The first 7 rows are patterns. Each new row is the sum of 2 different patterns, raised or lowered, with some noise. Before adding, each is slid sideways (what falls off one end comes back at the other) and multiplied by a number that may be negative. Names go in the order of the patterns.
Some rows, each with the names of its patterns after it:
[-10   7  -5 -21 -22 -20  -3   4  12 -20 -10   8  -7  -3   3  -5  12 -16
   6  -3  -8   7   1  -7  10  19  -5  10  17 -14 -12  -8  22 -12  10  -1
  -3   6] : K817
[ -3   0 -14  -9  10  14  14  -8  -7  15  -4   2   6  -8  -8 -10 -19   1
  -9   1  -3  11   4  -6  26  14  14  -9  11   4  18   1   8   6 -12  16
   0  -9] : K77
[  2   4 -22  -4   1   2   2   0  -1  -5 -16 -14   9  -5   5   4  -3  -5
   8 -14   1  -1  10   2 -11  -1  -1   6   4  -8   5   9   7  -1   5  -5
   7  -9] : K326
[ -3  -7   0  -7   3 -10   4  15  14 -19 -11  -6  -3  -1  17   1   1   1
   5  10  -9  -9   2   2  -1   5   7  -5  -4  -1   2  22   5   3  20  -2
   3   1] : K717
[  7   1   3   3  10  -7  -5  -7   3   1   5  -3   8  11  -3   6  -5  11
  -2   3   6  -2   4   0 -22   4 -16   2  -7  -2  10  -5  -8  -3  -2   2
  17  -5] : K808
[ -1   2   2  -4 -24  -4  17   3  -5  -4   1  -6  10  21  -1   1 -12  24
   3   1  10  27  13  22  -3   4   0   2  -3 -15   4 -16   9   5   9 -16
   5  -2] : K747
[-13 -13  13  -3  23   5  -2   1 -28  -1   4   8 -20  13  -2  24  15   3
  -9   5   9 -11  -1   9  -6   2  -6  -1  -4   0  -5   2  -2 -12  -6  -6
   5   1] : K384

New rows, each followed by the names of its patterns:
[-19 -23  -6 -12   5  22 -17  -6 -26  11 -21 -17   0 -14 -14  -7  -6 -20
 -18 -30 -18 -35 -15 -17 -20 -10   3 -27  -9  -4  -6 -23 -26 -29 -28 -11
 -14  -6] : K77 K747
[  1 -20  -6  13 -27   4  10   6   6  22  13  -3 -12  -4   7   0 -21  20
   9   2  14  10   2  22   0  10   0  -1   0   5   9 -23 -10 -14   7  -4
   1 -13] : K77 K717
[-28 -17 -12 -17 -17  -5 -24   4 -15 -11 -24 -14  -4 -11  -5 -17 -13 -10
 -19 -14 -12 -23 -17 -25 -25  -4 -19   3   8 -13 -19  -2 -26 -13 -32 -21
  -1   5] : K326 K384
[ 2  8  3  8 10  0  4  3 -4 16  1  7 12  2  8  2 -2 -2  4  0 12 -3  9 11
 14 -5  0 -2  0  0 13  5  6  3 10 14 -3  2] : K717 K808
[ 22  13   6   0  -3  21   7   3  15  11   0   9  -8  20  -6   8  13 -12
   0  10  -1  -9   9  -2 -12   5   6  15 -15  16   0   4   4   6   3  -2
   8  27] : K817 K326
[-13  -9 -13 -22 -13 -17  -1  -2  -5 -22 -10 -10 -15 -15  -7 -15 -22 -18
   3  -9 -16 -11 -12 -13   8   2  -2 -10 -14   6 -13  -7   2  10   1   3
 -20  -5] : K808 K747
[ 12   8  -9   0 -12  -2   6  16  29  -6   4  -9   8  -4   7 -21   7  -1
   8 -10  -6  16   1  -4   0  -3  12  -2  -7  -6   4  -4   6   1  12   2
  -6  21] : K326 K384
[ 27   4  13  19  -1   8   6  31  -3 -17   2 -11  -2  -9  16 -16 -21 -11
   0   9 -26   9 -12  -7 -17  -7 -19  16   7  -5 -11  -4  26   6   9  -3
  -2  -9] : K77 K747
[-30 -21 -29  -6 -17 -16 -10 -10   5 -20   1 -18 -17 -16   1 -15   5 -12
  -2 -12  -3  10 -12 -19  -6  -5  -6 -11 -15 -15 -30 -10 -12  -3 -34  -9
  -9 -13] : K808 K747
[ 2  7  5  4  2  9  8 11  4 15  5  8  9 -3  9  2  6 -5  8  0  2  3  5 14
 28 -5 13  3 11  7  4 10 13  9  9  9 -9  5] : K717 K808
[ 19   9  15  -4   2  11  10  11   0  11  -3   9   7   0   6  24  -3  16
   8  17  14  -6   8  19   8   8   8 -10   7  -3  -3   4  -1   0  12  17
  15   2] : K77 K808
[-18 -18 -14 -25 -20   7   3   0 -10 -20   0 -18 -13 -12 -20 -23 -20 -36
 -10 -13  -6 -26  -8 -12 -19  10   7  -1 -22  -3  -7   9 -15 -11  -7 -23
   1 -12] : K77 K717
[  2 -24   9  -4  -3  20   9  -1   4  -4   8  -2  -9   0  28   1  10  -1
  -2 -10   3  -8  10  -5  -7  -2   5   6   1   0 -10  -8  11   0  -6  -9
 -18  -7] : K326 K717
[15 15 14 15 15 26 15 16 34 17 19 11 11 21 23  0 17 -8 11 21 20 27  9 10
  6 28 13 16 -3  4 13 26  4  3 22 16  8 21] : K717 K384
[ -6  -8   0 -11 -30 -19  -8 -29  -6  -1 -13  -2   7  -3   3   0   9 -14
 -26 -25  17   8  -7   0  -4 -24  -2  -2  -1  -1 -15   9   4  -5 -11  -5
  -7 -23] : K77 K717
[12 10 14 12  4 12 15 14 28  5 23 16 15 10  3 16 17 17 12 16 -1 13 18 14
 11 10  5 18 17 20 18 18  5 16  4  4 17 10] : K326 K808
[ -1  -8 -22  -1  -5 -10  -1  -8  -3  -8 -12 -14   1  -9  -4   4  -5  -5
  -5 -13   3   3 -10  -3 -26  -9  -6  -3  13  -8  -7  -6  10 -14  -3 -22
 -11 -12] : K326 K384
[  5  -6  16  -3   6   5  -9  -1  -2 -10   2  -5  -6   1   5   2  -4  16
   6  14  -4  11   2  12  -1   6   1 -12  12  -2  -4  -7   0 -11  -8   8
   8   8] : K77 K808
[ -9  11  -1 -27 -17 -23 -10  -1   7 -25  -5  -3  -9 -15  -6  -2   3 -18
  -7 -11  -5  -4 -13 -16   1   4  -7  -5  11 -16 -17   4  12 -16   0 -10
  -9  -1] : K817 K326
[  1 -29 -23 -21  -9  -9 -29 -11 -20 -25  -6   2 -20 -20  -3 -18  -6  -3
 -23 -35 -39   3 -28   0 -36 -20 -13 -32 -31 -31 -53 -33 -37 -20 -15  -4
 -22 -28] : K817 K747
[28 18 10  9 17  6 25 13 19 19 12 22 19  9 19 11  1  4 30 28 24 14 12 13
 12 15 14  9  6 15 11 16 12 15 10 15 20 14] : K77 K717
[16 20 17  0 13  9  8 17  4 21 23 28  7 14 16 11 10 20 22 18 11 20 24  3
  6  9 20 10 20 21  6 10 15 12 24 20 10 22] : K817 K717
[ -7 -14 -26  -7  -5 -10 -14 -29 -30 -12 -30 -14 -17 -17 -20  -3  -9  -3
 -18  -9 -20 -20 -29 -12  -5 -17  -7 -24 -21 -16 -20 -13 -20 -19   9 -13
  -1 -17] : K717 K808
[ 11  10  -2  -8  -3   4   8 -10   5   2 -11   5   6   8  14   0   5   0
  -3  -9   3   3 -11  -4  -7   5  -2  -6  -8   1   2  -1   4  -8   3   9
   5  -3] : K77 K326
[-16  -3  -4  14 -27  -3  10  -1 -10   6  -5  11 -12   8  -4 -19   6  13
  -4   8  16  -3   6  22   1  -9  -6  14   0  12   0   2  21  -2  18  -6
 -18 -19] : K817 K747
[ 30  13  -3  -4   7   6  12 -14   2   5   7   9   6  18  19   2  16   6
  11   2   5  10  -8  -2   0  20   3   7  -6   6   8  10   8  -4  -4  10
   9   5] : K77 K384
[10 13 31 18  8 11 23 25 13 23  6  8 14 16 26  0 16 14 -4  1 -3  3 12 11
 21 11 11 23 11 26 20  8 13 26 14 19 22 10] : K808 K747
[  8   4   3  13  -1   0   8   1  15   3   6   6  -5   0  10 -15  11  -5
   2  -4   7   4   1  -4   7   2  -1  17   1  12   7   1   9  18   3  -1
   1   4] : K326 K808
[  7  13  -1 -10  -7  21  -7   1   5 -18  22 -15  -5  -6 -10 -11  -9   1
  17  24 -14   0  24 -18 -11  -5   7 -19  -4 -21  -5  -7 -10   0   2 -18
 -26   3] : K817 K77
[-16  -8  -9 -19   2 -11  -1   6 -24  -7 -11  -6 -18 -14  -7 -34 -31 -29
   2 -22 -10 -22 -13 -20 -10 -11 -22 -11   2  -6 -17  -1  -4 -15 -18 -25
  -1   0] : K77 K326
[-25 -17 -12 -17  14 -15  -5  24   3   5 -11 -19 -30   3 -12 -17 -17  -8
  -2   4 -41 -11 -23 -13  -7  -5 -13  -6 -21 -23   0 -29 -37  -1  -2  -8
 -27   3] : K817 K717
[ -9 -22 -13 -15 -14 -11 -12  -5  -3 -12 -12 -15  -7 -14 -23 -11 -38 -23
 -18 -12  -6 -15 -25 -20  -8 -23  -9 -33 -21 -11  -9 -17 -13  -7 -18 -25
 -19 -13] : K77 K384
[-11 -10 -14 -13 -22  -7 -11 -36   5 -24  -7  -8 -19 -18  -5 -27 -31   0
 -19 -25  -8  -6   4 -23 -17 -24 -37 -19 -19  -9   4 -11   0  -3  21 -26
 -17 -50] : K817 K384
[-10 -11 -19 -14 -21 -20 -11  -8 -10 -13 -13 -29 -15 -24 -16 -10 -30 -21
 -11 -15   4 -13 -13 -14 -38   3 -12   6 -32   4 -14   0   4  -4 -19  -7
  -5 -34] : K808 K384
[ -9 -17  -2 -19  -1   7  -4 -10  -2 -12  -7 -11 -15 -21 -24 -17 -16 -23
 -12  -3  -7 -27 -20 -15 -19 -14  -2  -9 -18 -19  -7  -8 -18 -29 -12 -15
 -18  -8] : K717 K808
[-19 -16  -4 -19   7  -5   5  -6 -34   6 -10  -4 -30  -4 -20  10  -5  -6
 -29  -4   9 -10 -28 -12 -22 -13 -17   2 -14 -10 -15  -7  -5 -30 -25 -16
  -6 -11] : K717 K384
[-10   1   4   1  -5   9  -9  -8 -22  18   7  -1   6   0 -21   3   8  -6
  -1   1  -1   1  -7  11  -9   0  -7   2   7  -5   1 -24 -18 -16 -31  -1
  -1   6] : K817 K717
[-12 -36 -14  -5  -9 -15 -12 -38 -25 -21 -17 -10 -35 -26  -9 -19 -29 -26
 -31 -18 -16 -22 -27 -11  -9 -13 -15 -20 -21 -26  -1 -22 -13   5 -21  -3
 -15   8] : K808 K747
[-19  -2  33   0  16  12  -4  -6   0  13  14 -34 -14 -13  -4 -16   5 -31
   1  10   2   4  14  17  15   9   4   1  -8  29   4   3  17  24   3  21
  46  -2] : K817 K747
[  4   3  28  23 -17  -7 -27   8  13 -11  31   2  -3   7  26   4  25 -16
   2   0  14  -9  -6  19 -22 -18  -5  11  -2   2 -11   2   0  -3  18  -3
   8  18] : K77 K384
[-10  -1 -11 -10   2   6  -9 -11 -30  -8  -7 -19  -7  -3   1  -5   5  -8
  10 -11   5  -6 -20 -16  10 -12   2 -14  -4 -26  -9  -1 -10 -16 -16   0
   4   5] : K717 K808
[16 15 17  0  9  5 11 -2  9  2 20 14 11 27 23 29  8 28 12 21 11 26 15 10
 21 14  9 16 26  9  3 18 24 23 11 15 17  1] : K77 K747
[ 11 -11  -2   4  10  -2   9   9   5   2   7  -1 -12  -8  15  14   7  -2
  -1 -15   5   1  -8 -11   4   7  27   6   0   4 -21  -4   9  12  -9  10
 -17  16] : K717 K384
[ 12  15   3   8   8  11   8   5  35  20  16  13  16  10  14  15  15  10
  14  -8  14   9  -1  22  10  17  15  28  13  23  15  22  12   0 -13  35
  15  19] : K717 K808
[  0  14  -1   6   6 -23   3   4   4 -13   4   6  14  10   5 -10   3  11
 -12  -8   8  -8  -6   2   5   2  -8   2  -3   1  -8  -6   0   0   4   0
   0  18] : K817 K384
[ -6 -22 -20  -7 -17  10 -23 -21 -17 -18 -37 -24 -27 -36 -22 -22 -19 -28
 -11  -4 -33 -11  -9  -7 -14   1  -8 -19 -27 -25   2  -5 -21 -17 -18  -9
   2 -20] : K77 K384
[ -7 -17  -8  -8 -16 -14 -11 -12 -22 -11  -2 -13 -16 -16 -11  -5  -6  -1
  -4 -12 -16   0 -12 -12  -8  -4  -4  -5 -11  -4  -5 -18 -17 -19 -12 -19
   0 -10] : K717 K747
[ 9 10 17 15  2  2 11 11 14 12 20  8  6 20 14 26 13 11 24 11 15 18 15  2
 14  6 12  5 15 17 26 -1  5  4  8 16 22 12] : K326 K717
[ 3 -1 11  1 -6 23 21 12 -2 18  1  7 14 10 16  6  2 21 21 12 13  8  4 23
 20  6 18  9 15 11 -4 12 16 17 17  7 10  6] : K817 K717
[32 36 28 15 10  8 30 26  8 25 17 13 31  9 28 11 17 24 12 17 28 15 -2 23
  6  2 27 28 19  5 26  8 13 19 16 23 12 17] : K817 K326
[ 13  -4  -3   4   2 -11  16   4   4  -9 -21   6  -1 -16  -1  -5   8   0
  -1  -4   9  -3  14  -9  -3 -12  14  28  10   4   1 -15   1   1   4   9
   3   2] : K326 K717
[-13  -7  -6 -15   2 -10 -10  -7 -11   6  -8  -6 -11 -15  -1  -9 -13 -11
  -8 -18  -3 -16  -3 -11 -13   2  -3  -8  -7 -12  -9 -10  -4   0  -3 -14
  -7  -9] : K326 K808
[-11  -5  -3 -18 -12  -2  -7 -17   1  -6  -1 -24  -1 -10 -21  -9 -10  -3
  -9  -6   0  -1 -11 -16  -5 -17   2  -2 -12  -9  -2 -19  -5 -14   4  -9
 -14  -6] : K817 K326
[25  4 22 30 30 -3  6 20 14  9 31 19 20 16 23 22  0  7 17 21  5 20 22  6
  2 10 10 39 19 18 36 15 23 15 20  6 14  5] : K717 K747
[ 14 -11  12   4 -16   2  -3 -28 -22  -3  10  15   1 -19   6   1  -1   3
  -6 -13  -1 -27   6 -10  -5   1   9  -2   1  37  10  20   3   1  -4  11
  14  -1] : K817 K77
